The first 7 rows are patterns. Each new row is the sum of 2 different patterns, raised or lowered, with some noise. Before adding, each is slid sideways (what falls off one end comes back at the other) and multiplied by a number that may be negative. Names go in the order of the patterns.
Known rows, each followed by the names of its patterns:
[-13  -5 -23  26  -2 -23  52  13  -4   6 -13 -11  15  -2 -23  -8  -5  19
 -43  26   4 -14 -22  -4 -11   2 -23  10   1   2 -11  35  14  -2  -5 -10
   8 -22 -28  -2  -6  -1 -15  -7   9 -48 -12]	Z_348
[ 12 -52   7  -2  -3  34  12  16 -31  42 -13  42  22   9  14 -15  19   6
 -22   2 -34  -4 -15   3   0  20  -7  -3   0   1  -3  31 -33 -16  18 -12
 -17 -16  14 -17 -31   1 -12 -31 -29  10   3]	Z_513
[  5 -13  -5  -7  29   6   8  -7  -7   7  -2   5   4  17  24   2  -2   3
  20  25 -15  47   5   1  20   7 -19 -16   0  25  15  16  -1  21  23   1
  18 -52   2  13   7  43 -30   9  -1   0  33]	Z_256
[-13  52   7  46  20  -9  -1 -10  -3  26 -26  18   6 -21  -1  25 -39  16
 -11  -9  -9   4  -6   5  14 -12  -4  -5   1  -6   2  10   2  19 -15  -3
  -5 -15 -12 -27  36 -47 -30  10  -4  -1   1]	Z_119
[ 26  -1 -11  52 -15  -3 -10   5 -14 -14  -8   7  13   7  -2  10 -27  -1
  10   4  -9  33 -21  52  12 -13   2  10  45  -7  46   4  14   2 -17   1
  31   7   4  -1 -18 -15 -39 -15  25  10  29]	Z_728
[  2   1 -14  11  -3  -9   6  -3  15  11 -26 -52 -34  11   0   0 -23   6
  -4  -5   4  -4 -35 -26  -5 -20 -36  -3  15 -10  -3   0  -7  -1  -2  12
  -5   6   3   8   5   7 -20 -20  44  12 -19]	Z_161
[  0 -12  12  40 -23   1  -3  26  -7  10  -8   0  -2  -7  34 -24  15   4
   0 -10 -20 -23  13  -6  23  29  -5  20 -34 -19  -2  36  -7 -22   2 -13
 -35 -13   4   3  -5 -19 -13   3  38  34  43]	Z_570

New rows, each followed by the names of its patterns:
[-45 -22 -39  -4 -37  -3  -3  -4  -4 -16  30   2 -27 -24  -7 -36 -34 -53
 -27 -51 -45 -14  -9 -50 -24 -49  -3 -50  -1  -3 -36   9  17 -29  -5 -19
 -19  -7 -16 -39 -35 -14   3 -51   1 -10 -31]	Z_348 Z_119
[ 21  16   5  40  21   1  39  22   5  -3  43  44  25  25   8  38  16  -4
  30 -24  11  13  20  51 -40  16   4  13  22  39   7  -4  52  44  17  28
   3   4  35  11   0  13  25  48 -14  40  26]	Z_348 Z_256
[-28   2 -21 -20 -49  -9 -47 -15 -46 -36  33 -12 -56 -24 -19 -28   1 -13
   1  -2 -38 -11 -30 -54 -60 -40 -46  -9 -16 -29 -16 -12 -10  -7 -29 -58
 -46 -23 -45 -30 -20 -13 -27 -16 -40  -9 -54]	Z_728 Z_161
[ -8   6 -22  25 -42  -5  18 -26  33  14 -28   8  32  37  38   9  41  20
  -3 -11 -28  -7   1  75 -34  23  16 -10  40  22  31  26 -21   3  26  26
  17  19  11   1  22  33 -20  41 -40   0  15]	Z_256 Z_728
[ 18 -51  -3 -15  30  -2  18 -48 -11  -1   5  37  11  41  35 -12  23 -13
  -3  11  24 -51  31  14  18   4  24   3  39  16 -14  14  24  11  26  20
  21   6  24   0  50 -43  -6  15  46  -5 -31]	Z_513 Z_728
[  5  19 -29 -35  21  62   4 -26 -14   6   5 -14 -16 -12 -22 -15  47  -3
   1   8  24 -15 -43 -18  -3 -19   9   9 -17 -10 -34 -32 -20   3 -21 -43
   7  -7 -84 -36  12 -14 -21 -19 -33 -11  22]	Z_161 Z_570
[ 67   7  33  55  39  31   9  48   4  64  43  33  34  21  36  17   9  10
  17  23  19  40  34  60 -12  65  49  16  25  46  -1  24 -12  12 -29  -5
  44  12  17  26  -7  26 -14  24  44  29 -30]	Z_513 Z_119
[ -7 -15  -8 -32  20 -32 -16 -18 -62   4 -33   8 -53   2 -88 -41 -13 -82
 -28 -37 -36   1 -19 -13 -22   2 -23 -21 -55  19 -49 -26 -17  -8 -47  13
 -14 -23 -25 -15 -18 -26 -42 -16 -24  -7   9]	Z_348 Z_513
[ 17  22   5  77  13  15  24 -25  52   2  18  45  36  48  25  32  31  14
  11  20  35  28  18  55  38  22  24  29  26  12  28   6   2  42 -14  21
  13   6  14  37  31  21  -4  26  24 -11  -3]	Z_256 Z_161
[ 18 -33 -13 -44  11  11  17 -13  16   1  14   4  -1 -29 -12 -25 -23 -28
   9  26 -11  16  24   1   8   7  24   2   6  41  21  18  15   4 -32  45
  31 -46  -1  11 -13  21  10 -11  10  17  20]	Z_348 Z_161
[ 21  46 -26 -29 -19  42  31  50   0  30  26  26  31  54 -35 -14  41  -3
 -24  12  57   4  -7  33  13  -1   0  53  25  45 -22  44  31  35  41  17
  88  11  52  16  69  35  50  38   4  55  32]	Z_513 Z_161
[ 29  40  60  59  25  40  39   2  40 -11  23  41  30  22 -33  63   1  13
  28  44  56  21  14  48  28  45  72  68  62  43   1  64  -1  11  36  18
 -26  34  55  11  39  15  30  33  13  28  10]	Z_513 Z_728
[-51 -35  -8  -1   3 -82 -48 -41  -8  16  -1 -14 -36  21 -29  27   5 -32
 -20 -32 -13 -35 -35   1 -53 -22 -29 -17 -17   1 -16 -20 -11 -11  -9  22
 -38 -46 -13  10 -17 -42  -2 -30 -53  -5 -26]	Z_513 Z_161
[  6 -21 -22  14 -59  14 -26 -13 -21   4  25   0 -16  44  -7  -8  14   4
  -7  39 -15 -19 -23 -27  -5   9 -15 -43  26   1   5 -26  11 -11  -7  -4
 -16  17 -27  17   3   6  22 -21  50  44 -18]	Z_119 Z_570
[ 45  17   2  28  12  31  -1  33  61  36  23 -12  -2 -14  21  55 -25  23
  13  21  31  29  38  23   8   8  11  23  10  55  35   9  13  27   1  52
 -41  40  32  15  19 -19  13 -40  12  24  28]	Z_256 Z_728
[ 34  21  10  18  21   9  24  -7 -23 -18  -5  23   3  44  18 -15  71  19
  13  34  11  -5  53  13  10  19  21  33  -8  31  11  22   9  16  11  27
   1  19  16   6  22  47  35  28  19  30   2]	Z_348 Z_119
[-21  -4 -12 -17  12   3 -41  29 -11  -5  -2  24  31 -12 -25  -8   3  25
  -8 -37 -48 -61  -5   2 -16 -47  24  11  -7 -35   0  -6  15 -22  31   2
 -41  27 -18 -28 -22   1  27  25 -10  -5 -17]	Z_256 Z_570
[ 17 -27  18 -11   4   4   7  22  -2  -4  10  12  46  19   9  -4  28 -41
  15  15   0   8  38   5  44   7 -15  10  26   9 -13  29  24  60  23  31
  34 -27  43  -3  61   9 -10  14   1   8   8]	Z_513 Z_256
[ 80  52  49  29  36  38  -3  33   7  40  65  56  67  -9  85  15  26  51
  39   5  13  17  62  50  42  22  33  10  27  45  39  33  83  11  78  42
  34  55  30 111  29  74  50  50  14   1  33]	Z_256 Z_728
[-45 -19 -10 -29 -21 -26  -4 -63 -23 -13 -38 -32  35   5 -12 -44 -21 -58
 -19 -29 -84 -32 -38  23 -15 -27 -37 -65  23 -24 -14 -39 -21 -45 -14  -6
   2 -47 -20 -32   3 -26 -29 -27 -20 -54 -49]	Z_348 Z_256
[ 16  58  23   8  42  16   4  51  35  33   7  12  27 -17  12  65  48  39
  40   8  43  57   7  17 -14  16  -5  29 -21  32   3  11   9  17   4   2
  26  39   3  69  -1  77  28   9   0  35  59]	Z_513 Z_728
[ 29  31  30  25 -50  23  26   4  46  -4  28  25 -16  58  21   4  37  22
  58   7  54   2  39  39  26  36  13  50  44   8  17   0  38  33  11  67
  34  16  37  25   2   3  40  20  24  51  10]	Z_513 Z_256
[-22 -42  -3  21 -25  30 -26 -20   8  27   2   8 -12   2  13  37 -31   7
   6  14  -2 -50 -17   2  -5  19 -10 -24  -2 -10  19 -17 -41 -34  -8  12
  17  20 -24  -1 -33 -31 -10  23  -2 -10  -7]	Z_256 Z_570
[  0 -30  34  12  15 -15 -17 -19 -29 -19   0 -33 -16 -11 -37 -26  -8 -50
 -13 -11 -11 -55 -25 -11 -15  -9 -14 -28 -22 -14 -27 -16 -21 -21  13   8
   0 -30 -28 -26 -23   2 -48 -32 -16 -20   7]	Z_119 Z_161
[ 42 -14 -41 -16 -39 -61 -43 -22 -38  -1 -10 -19 -10   3 -18  -2 -82 -34
 -17 -18   6 -38 -18 -35 -30  12 -45 -24 -68 -42  11 -22 -28 -61 -27 -49
 -33 -31 -27   0  -6 -50 -29 -29 -11   9 -27]	Z_256 Z_728
[ 22  50  16   1  12  -7  37  38 -20  23  27 -38  30 -11 -32  38   3  -1
 -32  20 -32  14  14   2  22  10 -14   3  13  24  33  47  34  24 -13 -10
 -25 -36  48 -19 -58  34  11  23  11  11  73]	Z_119 Z_728
[-45 -23 -56 -23 -15  -9 -52 -24 -36 -10 -31 -39 -31 -26 -59 -52 -49 -29
 -20 -36 -29 -31 -19 -62 -33 -22 -39 -43  22 -13 -20 -45 -23 -64 -30 -30
 -87 -45 -41   6 -22 -34 -44 -65  12 -31 -24]	Z_348 Z_256
[ -7  70 -10   2  37  33   7  31  23  82  26  94  31  55  36   9  26  62
  36  43  65  15  36  52 -22  42  40  25  25  31  12  23  14   4  39  28
  44  40  28  33  68  36  14  20  31   4   5]	Z_119 Z_728
[-57  -1  13 -58 -62  -6 -20  -7  21 -18  -1 -17  25 -21  -3  43 -32  -5
  -9  22  -3 -15 -15 -19 -28 -22 -11  -5 -32 -32 -14  -7  -5 -23  32  -9
 -26   4 -25 -11 -18 -12  22 -23   1 -18 -17]	Z_348 Z_513
[ 30  11  25  16  12   3 -13  71  20  25  26  20  18  42  10  68  30  58
  42  39  39  21  36  65   2  27  35   7  22  52  -9  35   3  19   9  25
  16  24  32  29  28 -11  14  30  24  31  33]	Z_119 Z_161
[ 53  31  27  33  18 -17   9  17 -43 -23  47 -38  -5  32  -6   9  31   3
  59   0  89   6   2  23  22   9  43 -15  42   6 -11  12  43 -55  11   5
   6   8   8  21  39  22  -1   9  18  22  -3]	Z_348 Z_119
[ -7 -13  33  33  -6   5  -8  40  18   3   6  -5  14  39  13  51  27  44
   3   5 -18   1  19 -46 -15   5 -22  11  -1 -23 -10  13   1  20  -5   0
 -37   8  11  20  14  -4  -5  30 -17  -2 -18]	Z_348 Z_161
[ 19  19  47  37   7  76  21  58  64  42  28  41  47  40  31  83  38  34
  58  35   1  16  12  72  47  51  47  63  79  -5  98  13  28  45  41  75
  13 -13  22 -15  39  44  21  37  28  34  64]	Z_256 Z_119
[-10  -9 -17  -6  -1 -27 -36 -12 -35 -58 -45 -22   0 -12 -21 -27 -29 -13
 -23 -11 -80  -9 -32   6  13 -66 -20 -24   1  -8   5 -38 -28 -36 -17 -24
  -2 -37 -37 -24 -40 -35 -51 -27   4 -22 -11]	Z_256 Z_728
[ -4  15  12   0  51  14  42  11   7   5  -3  -5  23 -16  33  31 -40  -4
  36 -16  18  12  -5   5  17  -2   9   6 -11  24  46  36  -2  10  17  24
  17   1  11   1   1  26   9  37  -9  17  17]	Z_119 Z_161
[-11  17  10   7 -23  -8 -12   4 -17 -12 -14 -32  77   6 -23  -5 -34  16
  -1   0  -3 -23  -4  22  12 -13 -65 -29   1   8   2 -22   7  -4  -9 -10
 -23 -29 -20  -5 -29 -47  15 -28 -11  -7 -18]	Z_256 Z_161
[ 56  34   5  -3  -1  20 -10  22  14  -3   8  13 -25  43 -72  -7  19   9
 -12  -5  18 -47  56  13   9  36   6 -26  21  11  -1  24  25  67  -3  11
   8 -26 -25  11  17 -35  13  24  27   9  17]	Z_348 Z_728
[ -2 -52  -4 -34 -32 -25 -36 -47  -4 -19 -32 -53 -14 -61  -6 -28 -38 -32
 -30 -34 -40 -41 -34 -28 -31 -43 -54 -14 -61 -29 -15 -56 -35 -12 -24 -35
 -66 -19 -71 -44 -37 -49 -29 -44  10   4 -32]	Z_256 Z_119
[ 49  44  19  52   7   3  25  56  38 -14  47  23  -4   7  29  24  26   2
  28  33  58  48  84  39  20  33  49  19  19  10  48  24  35  18  27  33
  -3  48   6  39  22  49  20   0  46  50  25]	Z_348 Z_570
[-57 -22 -40  -6 -29   0 -62   0 -14 -13  25 -30  17 -49  19 -28  29  21
  12 -11 -18 -16 -31 -30 -26 -20   1 -24 -41  -8  19 -22  -6  17  -3 -15
  15 -35 -14  10 -24 -62 -53 -36 -27 -29 -19]	Z_513 Z_570
[ -9 -69 -15 -42 -28 -22 -27 -39 -26  -8 -24 -49  -7 -27 -37 -20 -18 -45
 -31 -44 -16 -29 -37 -40 -39  12 -69 -49 -59 -37 -25 -30 -18  -7 -22   7
 -14 -16 -32 -53 -41 -19 -32 -14 -24 -57 -40]	Z_256 Z_119
[-16  21  13 -19   0 -29  61 -50  13 -17 -12 -24  26   9   2  10  36   2
  47   5   8  15  12  -5  15  14   8   2   6 -40  49  24  -5  31  37  43
 -39  63  64   0  23  39  32  11 -42  -9  15]	Z_513 Z_119
[-10  -8 -26 -52 -19 -29 -19 -38 -29 -22 -42  14 -42 -22 -19 -47  13 -18
   3 -52  -4  -3 -22 -15 -15 -39 -14 -69 -23 -52 -45  -9 -27 -14 -32 -61
  -2 -35 -27 -18 -34 -33 -18 -38  -9 -28 -21]	Z_256 Z_119
[ 26   3  20  14  -9  25   6  44  30  24 -25   2  68  24   7  44  29   2
  27  18  21  32  12   2   3 -37 -29  -6  18  -9  30   0  25  -2  16  14
  21 -12  -3  17 -19   1   2  25   8  18  30]	Z_161 Z_570
[-29 -27 -25 -47 -30 -39 -25 -45 -17 -13   2 -11 -18 -27 -22 -11 -22 -42
  -9 -20 -11 -22 -18 -27 -64   5 -17 -37 -33   1 -32 -30  18 -12 -16 -15
 -14 -17 -26 -55 -59 -15 -21  -1 -65   5 -17]	Z_348 Z_161
[-56 -41 -37 -22 -16  -6  11 -27 -40 -36 -47 -46 -21  -9 -56   2 -33 -19
 -28 -25 -24 -44   5 -75 -55 -11 -35  -7 -21 -45  20  -9  -5  11 -69 -28
 -20 -28  -6 -77  -1 -53 -46 -35  -1 -47 -11]	Z_119 Z_728
[-14 -21 -48 -41 -10 -33 -34 -60   3 -68 -21  -5 -53 -38  -5 -37 -14 -34
 -43 -34 -19 -70 -43 -43 -40  -2   0  16 -16 -32 -30 -12 -24 -24 -42   6
 -17   6  -8  -8 -46  -4 -12 -94 -40 -28 -40]	Z_348 Z_161
[ 11  16  -7  90  -3  14  26  -2   7   6  39  -4  20 -23  -4  14 -18  18
   1  13  44   8  56  37  34  16  14   5  25  12  46  23  25  -8  60  15
   2  42  -4  20   5  25  50  24  18  42  56]	Z_348 Z_513
[ 64 -35  -4 -18  40 -41   4 -35  -5  10   1  23   0 -22  26  17  44   5
  56 -17  58   5   0  10  16  48   2  27  38  39  -6   1  24  52   2  28
  36 -10   8  -4  24  22  14  27  82   0   0]	Z_513 Z_728
[ 49   7   2  45 -45 -17  52  -4  53 -19  18  -1  10  30  -6   5   3   2
  34  17  10 -12  -4  -6  19  11  10  36  39  33 -35  50  53  20  -8  50
   6  16 -26   2 -62 -31  12  30  29  25 -22]	Z_256 Z_119
[-25 -47 -16 -27 -17  -4  -7   4 -49 -27  -8  -2 -42 -42 -24 -35 -47 -39
 -22 -34 -29 -49 -36 -30  -4  -8  15 -13 -70 -29  15 -46 -30 -20 -14 -29
 -18 -38 -24 -37 -36  13 -13   2 -32 -27 -38]	Z_161 Z_570
[-45 -62 -45  -8  -6 -27 -61 -43 -71 -38 -50 -54 -40 -29   4  -3 -41 -49
 -76   6 -13 -37  -4 -65 -28 -20 -41 -25 -42 -39 -42 -32 -41 -52 -57 -50
 -20 -43 -41 -19 -31 -43 -17 -67 -23 -91 -35]	Z_256 Z_728
[ 16  60  48   7  11  18  13  34   8  38   2 -22   8 -22 -20  21  38  45
  49 -21  15  64   8  46  20  38 -20  40   7  59  50  30  30  16  13  26
  15  27 -17  47  -8  68  32  24  17  27  60]	Z_513 Z_728
[20 67 67 72 72 23 30 69 71 20 34 20 46  4 34 43 41 54 47 60  9 81 29 37
 23 20  5 32 27 57 70 36 48 13  2 33 71 35 12 58 11 41 32 31 39 36 49]	Z_728 Z_570
[ 35  28  48  31  38  19  26  26  20  84  28   5  25  50  22  13  25  35
  31  60  55  29  38 -17  39  80  98  16  13  33  40  -7  23  40  31  32
  47  44  40  89  96  72  20  25  46  72  16]	Z_161 Z_570
[ -4 -28 -42 -46 -42 -25   1 -57 -57 -29 -22 -28 -23 -38  24  -5   6 -13
 -33 -12 -16 -42  28 -47 -15 -10 -40 -42 -25 -56   2 -25 -20 -36  -4 -13
 -25  -7 -83 -31 -21 -27   4 -52 -14 -29 -13]	Z_256 Z_119
[-15 -27 -39 -39 -23   4  30 -12 -36 -27 -16   4 -32 -19 -19 -30 -34  -8
   1 -17  -8  -5 -38 -24 -42 -22 -22 -25 -25  -4 -23 -21 -42 -34 -43 -24
 -42 -17  -6 -74   2  -9 -31 -28 -41 -11 -27]	Z_256 Z_161
[ 16 -70  -8   1 -12  34 -39 -12 -10 -16  28   1 -45 -60 -47  22  -7  -6
 -37 -13  -5 -15  -4 -12 -25 -10 -15 -29 -39   2  23 -30  27  -8 -17   6
  -9 -17 -31  -6  12   7   8  -4 -11  -8  28]	Z_256 Z_161
[  0   9 -20 -26  -7  25 -17  22  -8 -11  -1  43  35  49  -5   5  22  51
 -23  39  18  30  -5  12  12  -3 -13  -1  38 -12  17  13  15 -30 -16 -21
  24  -9  48  36  -9  63 -15 -11  12  36  -2]	Z_348 Z_570
[  5  -1  22 -30  -5  13  28 -17  59   5  -4  11   2  41 -15  27  30  58
  34 -21   2  27  29  -2   5  -7 -11 -25  21  46  18  42  58   2 -19  55
  -3  -1   1   6  -9 -20  -2   5  10  -2  -6]	Z_728 Z_161
